There are 10 hidden switches. A switch that is on adds its own fixed numbers to the row, and there is some noise. The rows also spread widely along 17 directions, which tell nothing about the answers.
In the rows, zero is written as 128.
Some rows, each with its switches (1 for on, 0 for off) after it:
[127 176 120 146 125  81 124 135  74  98 128 159 133  83 133 131 152 110
 176  79 193  79 120  98 185 127  75 123  75 186 172 120 134 169 131  61
  94]
0 0 1 0 0 0 0 0 1 0
[116 107 123 142 156 135 150 108  89 116  82 152  96 141 123 107 145 138
 150 114 196 154 113 185 107 103  91  89 107 127 157 141  99 196 166 154
 134]
1 0 1 0 0 1 1 1 1 0
[111 118 108 164 131 188  94 102 111 128  91 138 116 148 125 115 105 146
 166 161 129 142 140 137 114 119 103 154 135 103 147 167  94 184 111 105
 150]
1 1 1 0 0 1 0 0 0 1
[148 193 150  94 132 144 121 161 101 122 183 118  86 147 128 148 135 175
 110  76 116 115 141 168 107 100 125 109 127 145 144 161 143 167 112 143
  94]
0 0 0 1 0 1 0 0 1 0
[ 88 168 116 127 131  93 120 143 119 154 140 123 130 128 100 146 137  88
 142  65 174 126 154 154 100 132 100 111 119 157 147 142  69 142 150  87
 144]
0 0 1 1 0 0 0 1 1 0
[115 187 163 156 152  98 128 148 123 126  96 135 124 175 107 146  99 114
 125 110 172 108 136 127 138  79  57 143 127 159 158 135  83 116 136  88
 195]
0 0 1 0 0 1 0 1 1 0
[ 98 121 182 164 112 118  98 112 108 115  96 126 153 175  91 123  87  63
 135 158 145 154 104 115 109 127  87 145 118 110 161 147  69 115 116 115
 161]
1 0 1 1 0 0 0 1 0 1
[128 146 129 151 163 121  97 203 126  81 114 152 142 131 148 112 160 200
 198 150 150  81 132 121 197  76  58 192  99 159 149  98 105 110 207  88
 159]
1 1 0 0 0 1 0 0 1 1
[189 155 147 111 197 112 125 146 109 137 108 125  86 131 124 142  98 142
 174 122 118 111 152 203 197  84 127 179 124 125 109 179 141  87  98 130
 149]
0 0 1 1 1 1 0 1 1 0
[129 115 133 124 149 135 138 159 153 104 124 114  93 164  86 137 110 123
 120 104 149 138 136 185 101  71 117 133 152 127 107 144 107 104 159 167
 114]
1 1 1 1 1 1 1 1 0 0
[ 98 175 127 153 131 113 128 139 122 119  97 154 104 140  84 189  94  97
 107  77 188 107 127 103 132  71  66 152 132 160 166 151 115 123 125  88
 134]
0 0 1 0 0 1 1 1 0 0
[ 96 156  97 166 136 159 127 118 175 142  86 199 138  98 135 150 134  92
 146 120 146 170 120 135 106 120  90 141  96 161 143 131 125 187 159 121
 151]
0 0 1 0 0 1 0 1 1 1
[105 136 161 114 133 109 102 133 127 112 120 113 136 165 103 156 144  72
 122 103 139 144 122 133 114  71 107 142  92 157 144 107 127 109 182 129
 120]
1 0 1 0 1 0 1 0 0 0
[ 86 130  98 181 125 103 152 114 144 108 119 171 156 112 111 122 115  89
 136 173 136 153 105 121 139 153 109 174 179 114 135 116  83 116 133 139
 159]
1 1 1 1 0 0 0 1 0 1
[149 149 155 122 162  70 181 149 147 158 106 158 120 141 119 150 139  86
 113 101 167 160 113 198 135  70 101 150 122 160 120 125 143 144 132 186
 129]
0 1 1 0 0 1 1 1 0 1
[150 101 174 115 138 167 121 151 132  88 122 124  96 161 121 132 148 165
 130 112 136 122 132 150 106  83 103 104  73 133 127 131 148 148 156 166
 115]
0 0 0 0 0 0 0 0 1 0
[178 181 130 144 133 124 125 203 169 151 128 169 125 130 128 132 122 114
 150  99 134 144 122 171 149  88  93 190 110 176 106 161 133 156  92 134
  70]
0 1 1 0 0 1 0 1 1 1
[105 127  97 118 113 133 120 118  81 131 143  98 111 158 104 126 160 150
 135  86 178 112 165 139  97 117 106 104 153 107 143 122 104 172 115 125
 100]
1 0 1 0 0 0 0 0 0 0
[145 136 134 142 135 138 115  87  76  74 134 123 147 110 129 120 117  87
 169 131 122 130 117 161 129 181 152 110 110  83 125 156 114 127  94 130
 108]
1 1 0 0 0 0 1 1 1 0
[110 121 139 106 110 130  93 176 132 138 147 148 129 110 122 136 150 111
 135  74 156 147 118 124 100 144 104 119  90 152 145 149 136 145 154 146
  66]
1 1 1 0 0 1 0 1 1 0
[134 120 156 143 129 109 144 141 134  49 145  92 109 184  85 128 122 113
 115 141 146  88 118 133 128  67 113 132 144 134  99 101 122 118 135 130
  94]
0 0 0 0 0 1 0 0 0 1
[135 213  89 129 162 139 174 176 167 151 135 180 123 121 152 128 151 163
 129  77 141 163 146 210 109 110  89 123 147 161 130 122 122 160 162 177
 154]
1 1 1 0 0 0 1 1 1 0
[ 80 112 148 160 128  87 144  96 107  77 129 127 114 142 123 134 134 101
 120 171 170  97 122  91 135 105 113 142 125 163 150  98 109 178 140  87
 136]
0 0 1 0 0 1 1 1 0 0
[163  80 164 126 161 113 158 108 142  87 117 123 104 131 117 143 143  93
 140 140 139 135 134 187 124  95 162 118  97 108  90 119 147 134 138 187
 124]
0 1 1 1 1 1 1 1 1 0
[112  93 106 153 172 170 124 124 125  82 108 129 100 111 107 104  89 148
 195 157 125 116 141 172 137 155 123 132 145  95 111 173  89 103 151 116
 168]
0 0 1 0 0 1 0 1 1 1
[128 132 102 137 151 126 139 113 131 124 128 130  93 106 129  90 116 112
 166 135 144 122 131 156 150 137 115 135 124 171 106 143 137 191 100  89
  89]
0 0 1 1 0 0 0 1 1 1
[113 110 149 123 138 130 137 163 120  90 150 139 106 132  91 134 124 137
 135 118 129 138 115 174 111 124 127 125 147  99 132 151 104  96 161 180
 123]
0 0 1 1 0 1 0 1 1 1
[ 92 198  91 110 143 186 104 143 110 147 111 126  94 153 109 133 104 161
 120  46 149 141 134 156  92  89  52 112 150 162 167 162 124 156 149 102
 124]
1 1 0 0 0 0 1 0 0 1
[156 177 111 133 151 123  99 151 113 145 155 138 156 100 146 106 135 127
 204 105 135 120 145 144 149 180 102 155 129 132 108 148 131 145  83 106
 106]
0 0 0 1 0 1 1 1 1 1
[154 218 122 127 138 123 142 139  55  85 148 172 134 103 158 103 148 147
 158  84 127 136  80 191 154 129  97 114 124 157 174 149 124 167 128 142
  81]
0 1 0 0 0 1 0 1 1 0
[ 83 134 114  94 140  92  93 147  96 176 170 137 111  90 159 154 167 150
 138 135 125 126 145 131 151 145 151 181 115 157 168 158 111 176 146  94
 119]
1 1 0 1 0 1 0 1 1 0
[135 178 106 207 124 137 159 118 125  67  92 171 139 161 112 154 131 147
 128 155 169 116 134 122 136  60  85 168 169  99 154  88  78 140 114 135
 182]
1 0 1 1 1 0 1 1 0 0
[115 180 124 155 131  76 153 112  90  35 138 137 124 114 105 133 121  93
 124 122 170  76 104 102 189 108  99 122 141 150 146  82 133 112 132  89
  98]
1 0 1 1 0 0 0 1 1 0
[154  80 118 160 131 133 138 137 176 110  94 159 107 158  94 144 136 105
 116 144 143 153  94 119 151  60  93 188 132 134  80 119 156 141 116 177
  59]
0 1 0 1 0 1 0 0 1 0

New rows. What belongs after each?
[ 66 140  86 159 132 115 128 112  93  78 115 147 103 124 100 133 112 124
 115 145 162 113  86  96 154 115  92 156 172 137 163 128  99 135 146  87
 112]
1 0 0 0 0 1 0 1 1 1
[ 94 184  69 159 164  63 166 124 149 142 145 170 139  91 133 161 130 100
 135 141 150 120 147 123 171 158 130 183 188 136 119 111 109 112 126 117
 178]
1 0 1 0 0 1 1 1 1 0
[115  56 163 158 107  81 164 171 147 107 154 166 128 142 134 112 166 148
 120 191 149 140 103 120 126 119 125 185 141 138 132 118  97 164 138 191
 107]
0 1 1 0 0 1 0 1 0 0
[112 146  94 111 118  83 109 199 139 172 185 168 138  72 136 157 168 135
 151  77 172 120 145 100 140 163 111 174 127 167 134 143 141 144 127 128
  63]
1 0 0 1 0 1 1 1 0 0
[135 185 122 153 115 113  85 121  81 115 162 111 164 129 129 120 134  97
 187 107 130 103 152 118 145 159 113 152 124 129 133 132  99 152  75  64
 103]
0 1 1 1 0 0 1 0 1 0
[144 204 113 165  94 160  88 167  88  94 145 126 146 180  92 131 126 132
 149  86 132 131 124 146 115  82  78 175 173 102 141 133  77 140  70 108
  68]
0 1 1 1 0 0 1 1 1 1
[174 200 162 117 183  89 156 143 139 140 145 144 108 100 165 157 115 142
 137 128 122  91 163 151 186 121 125 159 101 169 120 141 171 132  84 111
 177]
0 1 0 1 0 0 1 1 1 0
[114 178 114 141 101 136 133 133  87 130 159 166 130 127 111 156 155 126
 126  87 133 165 118 178  81 127 133 117 147  94 171 155  84 184 119 170
 116]
0 0 1 1 0 1 0 0 1 1
[139 138 128 117 132 201  68 137  93 116 142 109  80 108  99 160  78 148
 169  93 105 100 173 156 122 147 147 134 108  96 135 226 112 124  74  83
 107]
0 0 1 1 0 0 0 1 1 0
[122 126 178 108 128 143  82 167 110 126 139 139 128 126 133 106 124 119
 159 101 120 155  96 127 131 137  80 147  82 168 154 163 142 136 139 131
  80]
0 1 1 1 0 0 1 1 1 0
[ 95 144  81 145 133 137 113 159 182 181 140 162 159 138 135 101 136 109
 150 130 124 194 119 135 102 158  82 187 165 165 106 136 100 147 139 144
 107]
1 0 0 1 0 0 1 1 0 0
[114 175 102 146 114 175  70  86  71 135 129 150 171 135 135 160 141  99
 161 139  68 181 130 150 118 154 145 190 144  62 158 157  87 137  79 129
 133]
0 0 1 0 0 0 0 1 1 0
[148 137 132 141 155 132 123 139  86  76 104 144 141 126 142 110 171 148
 197 112 168 112 131 155 161  99  75 129  85 133 143  96 129 146 160 124
 119]
0 0 1 0 0 0 1 1 1 0
[145 151 114 117 152  89 153 175 157 128 131 127  71 106  63 207 104  99
 120  39 185  71 176 158 150  83 127 123 107 149 103 167 132  84 127 107
 117]
0 0 1 0 0 0 0 0 1 0
[130 162 101 129 107 154  74 165 129 140 134 137 157 176 117 133 172 109
 143 100 109 176 116 138 125  78  88 195 131 132 121 107 122 142 135 143
  45]
1 0 1 0 0 0 0 0 1 0
[137 106 159  93 158  65 106 140  87 141 180 109 117 132 156 114 147 128
 149 189  81 126 110 138 198 144 165 223 135 144 111 151 144 125  93 129
  77]
0 0 0 0 0 1 0 1 1 0
[161 173 172 135 148 117  92  99  42 130  88 129 146 130 152 126 131 135
 184 103 176 103 153 138 147 136  87 105  80 101 187 148 113 147  92 101
 190]
1 1 1 0 1 1 0 1 1 0
[158 200 194 153 114 129 118 187 161 109 133 188 136 122 135 176 109 128
 114 105 144 103 127  74 138 111  73 151  80 165 158 141 160 126  94 130
 145]
0 0 1 0 0 1 0 1 1 0
[ 73  86 104 126 148 166  85 127 119 129 109 141  82 112  91 117  81 125
 161 122 124 152  96 106 136 130  84 173 150 156 146 191 133 117 154 105
 100]
0 0 1 1 1 1 1 0 0 1
[115 183 129 129 132 129 101 150 143 146 167 168 162 103 179 134 137 132
 137 153  92 145 121  92 145 166 114 196 133 163 143 132 157 147 111 128
 120]
1 1 0 0 0 1 1 1 0 0
[117 201 120  77 133 107 107 140  31 125 187 103 113 124 119 116 146 149
 147  41 136 121 120 151 134 144 100 114 162 136 172 143 146 125 107 125
  78]
0 0 1 0 1 0 1 0 1 1
[102 208  89 117 145 120 115 147 140 193 112 161 128 138 134 154 146 135
 110  65 174 143 142  98 137 104  41 155 156 165 150 104 161 149 121 123
 131]
1 0 1 0 0 1 0 1 1 0
[124 122 152 112 135 109 106  93  73  93 142  93 138 142 104 141 144  79
 150 118 121 126 135 158 133 133 143 121 118  88 126 118 118 106 119 130
 110]
0 0 1 1 0 0 0 1 1 0
[133 129 142 156 117 206 126 112 115  61 140 130  99 145 111  96  89 164
 135 141 108 129 106 127  92 151 106  95 142 101 130 161 128 158  94 150
 115]
0 0 0 1 0 0 0 0 1 1
[ 96 132  95 138 122 150  91 127 113 158 133 146 143 119 126 129 134 126
 161 118 143 150 146 110 114 165  99 163 147 113 144 145 111 149 104 122
 117]
1 0 1 1 0 0 1 1 0 0
[140 116 144 112 136 144 133 159 148 127 154 126  79 148 139 117 124 187
 107 164 130 109 141 103 145 105 110 171 157 139 112 121 191 163  83 160
  89]
1 0 1 0 0 1 0 1 0 1
[ 96 110 199 115 143 113  99 130 113 158 144 127 133 136 138 127 104  90
 139 171  76 175 113 171 102 167 160 160 102 121 154 196  83 133 132 142
 174]
0 1 1 0 0 1 0 1 1 1
[ 81 108 136 125 124 110 109 107  86  98 155 147 141 111 115 136 122  87
 133 149  92 170  77 139 114 170 162 148 136 110 167 174  89  95 170 161
 121]
1 0 0 0 1 1 0 0 0 0
[146 186 115 129 133 134 109 188 147 167 168 158 130 114 150 123 136 160
 154  96 135 132 145 125 132 150  87 173 127 176 124 156 134 165  85 118
  96]
0 0 0 1 0 0 1 1 1 0
[103 157 116 120 139  87 102  91  65 140 118 123 130 136 148 116 163 119
 139 133 153 124 103  89 172 111  80 177 129 169 167  96 147 178 100  75
 105]
0 0 0 0 1 0 0 1 1 1
[143 127 189 134 111  60 115 154 116 122 168 124 143 131 110 145 126  64
 132 128 158 118 125 111 132 156 144 141  98 127 122 142 121 124  87 136
  86]
1 0 1 1 0 1 1 1 1 0
[113 116 132 121 156 169 114 124 147  94 112 109 100 126  73 157  81 108
 136  93 135 115 146 142 107 136 107 100 129  96 106 160 130  61 138 129
 155]
0 0 0 1 0 0 0 1 1 1
[ 94 113  77 139 134 148 145 142 143 109 175 159 114  91 139 104 157 181
 156 157 119 132 139 134 122 171 132 150 183 116 115 113 125 164 140 158
 121]
0 0 1 1 0 1 0 1 1 1
[191 213 143 150 139  87 151 207 105  92 131 162 117 143 122 139 137 173
 146  73 180  75 120 143 192  60  54 157 111 176 147 131 124 122 108 115
 101]
0 0 0 0 0 0 0 0 1 0
[ 86 166 113 127 146 134 102 133 108 126 127 123 129 131 104 109 106 117
 158  94 141 130 126 132 131 143  66 130 153 145 145 136 107 108 142  90
 139]
0 0 1 1 0 0 0 1 1 1
[136 172 127 174 157 130 136 115 129  68  95 158 132 124 107 128  80  92
 153 115 151 120  96 118 144 130  76 128 133 144 129 145 119  91 126 112
 149]
0 0 0 0 1 1 1 1 1 0
[164 100 151 139 151 123 144 153 153  76 145  93 110 147  80 143 108 120
 155 119 129  84 171 169 137 115 144 125 135  87  69 135 113  63 120 150
 140]
0 1 1 1 0 0 0 0 1 0
[127 175  88 124 162 139 132 152 116 153 131 147 109 139 128 105 125 169
 149 104 136 152 131 176 142 125  81 149 185 128 128 146 118 137 123 151
 123]
1 0 1 1 0 1 0 1 1 0
[107  97 111 123 114 192 126 144 174 103 157 174  89  78 124 146 141 153
 119 111 114 146 114 112  89 145 130 113 108 142 122 149 178 180 152 172
  74]
0 1 0 1 0 1 0 0 1 1
[133 116 118 173 142 150 132 154 142  82  91 146  97 160  94 119 103 166
 148 132 168  97 125 111 163  58  45 166 155 147 124 128 122 127 134 118
 119]
0 1 1 1 0 1 0 0 0 0
[124 129 143 107 176 118  91 118 102 134 139 132 134  86 165  84 124 133
 198 147 122 123 110  99 186 191  94 145  98 160 128 137 192 134 131 107
 118]
1 0 0 1 0 1 1 0 1 1
[151 122 141 114 124 114 145 185 143  98 185 154 125 104 149 124 157 187
 131 138 123 101 137  98 167 143 115 165 143 135 118 103 189 111 116 189
  88]
1 1 1 0 0 0 0 0 0 0
[141 173 145 118 156 123 114 149  86 109 128 123 120 135 116 125 119 148
 159  80 159  99 141 142 152 124  80 104 121 125 150 141 135 104 136 125
 142]
1 0 1 0 0 1 0 0 1 0
[121 168 170 157 152 130 111 143  87  73 126 145 137 121 121 152  94 127
 173 128 114 106 123 155 143 137 120 138  86 122 175 186  64  87 157  94
 200]
0 0 0 0 0 0 1 0 1 0
[126  94 125 115 129 135  92 144 122 157 128 105  95 152  84 113 102 107
 138 110 141 149 114 137 123 135 108 151 131 126 105 182 125 134  94 127
  57]
1 0 0 1 0 0 0 0 1 1
[146 149 160 135 140  98 131 121 106  88 129 131 126 120 121 161 128  81
 131 135 136 121 116 161 152 103 149 144  89 121 133 132 127 132 117 123
 114]
1 1 0 1 0 0 1 1 1 1
[120 146 132 107 153 103 142 145 135 155 133 153 100  95 115 187 117 131
 106 111 145 117 151 121 153 137 129 154 136 109 138 144 163  90 105 153
 164]
1 0 1 0 0 0 0 1 1 1
[116 150 171 144 161 127 124 103  63  60 111 149 129  98 148  93  95 135
 180 145 132 103  94 127 168 176  89 101  86 149 182 163 114 115 148  90
 177]
0 0 0 0 0 0 0 1 1 0
[133  79 151 135 137 147 135 128 129 101 112 109  98 156 109 115 131 146
 151 125 153 116 154 167  95  95 115 108 107 126 127 144  98 151 148 141
 150]
0 1 1 0 1 0 0 0 0 0
[111 134 101 125 135 159  90 130  74 112 139 114 106 144 121  81 119 148
 170 128 109 141 109 160 142 136 110 151 144 135 144 169  98 154 130 101
  73]
1 0 1 0 0 0 0 0 1 0
